There are 4 ways to turn a row about zero (a turn may also mirror it). The second row of each pair is the first, turned, with some noise. The first 28 pairs use one turn. New pairs use 2 turns, one after the other, and a turn may come again.
Known pairs, each followed by its turns in order:
[ 41.8   4.0  -1.5  -1.7 -27.5 -15.6]
[ 30.5  25.7  31.1   3.5 -14.4   4.8] | z_306

[-12.6  -8.5   2.6  15.1  12.4  -4.6]
[15.8 -0.5 -2.3  1.2 -5.2 20.2] | z_16

[-43.3   5.0  11.4  11.0 -19.0  23.1]
[-25.2 -25.7  -5.5 -31.9 -24.1   8.8] | z_869

[33.5  0.3 -6.0  1.0 -2.5 -0.2]
[15.7 20.0 -0.2 17.1  8.4 15.6] | z_869

[ 22.0   4.5  13.9 -11.6 -22.5 -26.8]
[ 26.7 -13.8   3.7  -9.9  13.6  30.3] | z_621

[-34.8   8.2   6.8  -1.6   0.2   0.1]
[-13.3 -19.1  -1.2 -23.8  -3.9 -13.1] | z_869

[-26.2  -1.3  30.6  -0.9  -9.2  13.3]
[-13.4  12.8 -19.1 -19.1 -25.3  13.1] | z_16

[ 11.0 -13.9  27.4 -20.4  43.3  23.8]
[-51.7   3.9  -7.7  11.3 -35.6   0.2] | z_306

[  5.3   5.0 -24.0  -9.5   6.3  16.5]
[ -3.6 -18.0   8.6  -9.2  -5.6  22.6] | z_306

[ -1.0  -0.5 -14.7  14.6  -4.5  -0.2]
[ 7.9  2.5  2.6 17.0 -8.8 -4.8] | z_621

[-17.5 -16.3   4.6   6.3   3.0   6.8]
[-12.2   5.4 -17.5  -7.0  11.0  -0.7] | z_306

[  3.8 -13.4  27.0 -14.1 -15.9   5.7]
[-16.6  29.1  12.7   7.3   7.3  -5.2] | z_306

[ -0.2  -7.6  15.2   0.1  20.6 -16.4]
[-10.9  12.0 -19.5  -4.8   2.4  18.7] | z_621

[ 0.0 28.6 -6.7 -0.1 -8.2  5.5]
[-17.3  -2.4  12.7  14.2 -11.1  -9.3] | z_16

[ -9.6  10.3   8.6 -12.9   2.2 -18.8]
[-11.5  -2.9   7.5  -6.5   2.1  23.3] | z_621

[ -1.6   3.2   2.1 -14.9   1.3  13.3]
[ -1.5  12.4  -5.5  -0.6  -4.7 -16.1] | z_16

[-43.3  17.4 -19.4  -4.0  41.1  -0.4]
[-42.8  -1.4  19.0 -13.8   8.4 -42.5] | z_869

[ -2.3  -3.3 -13.2  -4.4 -15.5  -3.3]
[ 9.4  1.5  5.1 -1.7 12.5 13.0] | z_306

[-43.3  -0.6  23.9  -1.5  -8.2  -4.4]
[-13.2   4.2 -34.0  -4.1 -24.2  23.3] | z_16

[-13.7   9.8 -43.3 -24.3   6.3 -11.3]
[ 14.3 -33.1   0.7  15.9   9.5  34.7] | z_306

[-13.7 -12.4  14.5  -7.3  22.6  -0.9]
[-25.4  13.2 -12.6  -7.0   7.4   3.6] | z_621

[  5.2 -43.3 -19.4  -4.6 -11.0 -16.9]
[  8.9   3.7 -15.5  -1.6  48.6  10.0] | z_16

[  0.3  25.0  11.1   0.3   2.1 -25.7]
[ 11.6  -5.6   5.4 -17.7  31.2  -3.7] | z_869

[-10.5   6.2  14.4  -6.1 -10.3   0.6]
[-10.2 -15.9   4.0   0.2  11.5   4.5] | z_621

[ -1.8 -12.8   2.7  22.7 -17.3  -8.7]
[12.7 -2.6 -6.6 26.9 10.2  4.8] | z_621

[ 8.0  0.4 -0.1 -3.9  3.2 11.8]
[-6.7 10.7 -9.0  4.9 -0.3  4.4] | z_869

[ -8.6  18.0 -43.3  23.5  12.3  -6.2]
[ 9.3 -1.5 21.8 46.9 -0.1 14.2] | z_16

[ -4.7   6.7  -3.7 -32.7 -37.3 -34.3]
[ 48.6   3.0  -6.4 -29.7  -7.8 -16.4] | z_869

New pairs. What belongs after each?
[ 27.7 -31.9  18.4   1.1  13.1  35.1]
[ 11.8  31.4  21.4 -16.4 -31.8  25.4] | z_621 z_621

[  3.7   0.5  43.3 -32.0   3.6  -8.0]
[-26.3  14.8 -20.3  11.8 -15.0 -36.1] | z_621 z_869

[-19.6  12.7  -0.4  -6.8   0.8  18.0]
[ -2.3 -11.6   0.4  12.4  23.1  11.5] | z_869 z_306

[-16.3  -0.2   2.5 -24.6   2.2 -10.3]
[ -1.0  -6.0 -21.8 -18.1  -5.0  -9.6] | z_306 z_306

[ -0.8 -27.9  -4.9   4.7  -5.4   1.1]
[-12.4 -20.0   5.7  -1.7 -16.9   4.2] | z_16 z_306

[ 23.5  23.9 -11.8  -8.6 -13.4  40.6]
[-21.4 -14.6  -6.4 -21.9  45.1   3.9] | z_306 z_621

[  4.7   9.9  -0.9   3.6 -38.9  37.5]
[ 25.8 -26.2   5.5  37.7  11.2 -11.5] | z_621 z_869

[13.1  3.8 -7.8 -1.7 43.3 16.5]
[ 33.6 -18.0 -17.1 -10.7   2.2  24.3] | z_16 z_621

[ 5.2 -6.2 -9.1  1.1 31.2 18.9]
[-5.6  5.4  2.7 -7.4 31.1 19.4] | z_306 z_306

[-24.1   8.0  -2.6   1.1  -6.9  -1.0]
[ -5.2  -3.5 -19.1   5.2 -13.6   6.4] | z_306 z_306

[  1.4  39.3 -24.0   4.1  -3.5   3.9]
[ 17.0 -12.1  -0.8  10.7  39.1   6.0] | z_621 z_621

[-13.4 -12.9   3.0  -2.9  -2.4   3.2]
[ -1.6 -13.5 -11.1   4.1  -2.1  -9.8] | z_621 z_306

[ 9.7 -1.0 -2.0 -6.1 40.8  2.6]
[  8.5  -7.3  11.9 -10.1 -36.8  10.3] | z_306 z_869

[ 3.0 -1.7 -7.6 36.9  5.9  2.7]
[11.5  4.1 15.6 17.7 -1.8 27.6] | z_306 z_306

[-1.7  1.2 -1.8 -4.2 -4.9  4.0]
[-1.6 -1.7 -2.1  4.2 -4.7  4.2] | z_16 z_16

[ -1.0  32.3  -4.0  -6.6 -13.0   3.1]
[-11.6  -4.7 -16.3   3.0  -2.2  31.0] | z_16 z_16

[  0.9 -23.7  10.6  10.1  -9.8  20.2]
[ -7.5 -24.9  13.0  17.4   9.2   0.7] | z_306 z_306

[ -6.9  -7.4  18.1  -0.2  -0.3 -20.9]
[-4.1  3.2 -2.0 -5.3  0.7 28.4] | z_16 z_306

[ 17.2  22.9  -0.9 -17.5   6.4   9.4]
[ 21.3   4.3 -22.8   0.6 -11.8 -11.3] | z_621 z_869

[ -5.3 -30.8   5.3 -30.9  -6.3   0.5]
[  1.4  18.8  19.8 -12.7 -31.7   6.7] | z_16 z_621

[-1.0 26.0 -9.0  3.5  8.2  0.3]
[ 2.1 18.4  7.0 -3.6 19.2  2.3] | z_621 z_306

[ -0.6 -13.4   9.3  -2.9  13.1   2.3]
[ 5.0 -2.1  2.1  7.4  7.0 17.7] | z_869 z_16

[-12.5  -5.6  24.7  17.1  28.1 -17.1]
[ -9.0  11.7 -43.9   2.8  -6.8   5.1] | z_869 z_306

[ 10.8 -22.4  -2.0 -23.4  12.5  25.1]
[  6.1 -18.6   6.1  38.8  -7.4   2.2] | z_621 z_306

[  2.9 -20.8   1.0 -43.3  -3.5 -31.9]
[ -1.4  11.0  44.8   1.8 -24.2  25.2] | z_306 z_16

[  9.1   0.3  -2.4   1.5  -9.5 -13.6]
[  1.0   4.5  14.7 -10.3   1.1  -6.9] | z_621 z_16

[-16.8   5.5  14.5  29.6  10.1 -11.0]
[ 22.6  14.3 -21.4 -19.4  -3.4   9.2] | z_869 z_16

[ -1.3  11.4   2.0  -3.2 -19.0   6.2]
[ -9.2  -1.8 -14.4 -12.1   3.1   9.3] | z_306 z_621

[ 43.3  11.4  -1.6  -1.4  -4.1 -18.6]
[ 15.6  -8.2  37.8  -3.2 -16.3 -18.7] | z_869 z_16

[-14.0  15.3  -1.4   8.3  -2.9   2.8]
[-4.1 -0.4 -4.5 17.4 13.4 -0.9] | z_621 z_621

[ -5.6 -31.2  -0.9  24.1   8.4 -13.6]
[ 20.1 -24.3  14.8  -4.4  -4.6  22.9] | z_306 z_306

[-25.8 -10.5  -3.6   8.7   1.8  -2.5]
[ -1.4 -11.3  10.6 -25.1  -1.3   5.6] | z_16 z_306

[ -5.0  -2.7  -7.1 -16.7   8.7 -21.5]
[13.9 -3.8 11.8  9.0 20.1  8.4] | z_16 z_16

[ 28.6  -6.4 -13.7  -8.4  -3.0   9.5]
[ 19.8  -1.3   1.3 -23.9  -2.5  15.1] | z_621 z_621

[  6.5  36.6  -3.1  -1.9 -10.4   0.5]
[  5.9   1.4 -25.8  -4.3  23.4  15.4] | z_306 z_621

[  2.0 -11.4  -0.3  -1.8  -4.5  13.1]
[-12.5   7.5   5.9   4.5   3.9   7.1] | z_869 z_16

[ 33.7   0.6 -27.6  -7.2 -12.4  17.7]
[ -7.4 -32.3   4.3 -19.2  18.1 -22.0] | z_621 z_16

[28.1  4.5 20.2 -0.4 -6.4 -9.9]
[ 11.9  16.1   9.0  -0.6  19.3 -20.5] | z_621 z_16

[  9.6  12.9 -22.9   2.6 -21.7   8.6]
[ -3.9 -17.8   3.8 -29.2  12.4   2.9] | z_621 z_16

[-19.3  36.6   7.8   6.9 -15.2 -20.7]
[ -2.4  33.9  -4.0 -26.8   4.5  25.3] | z_621 z_16

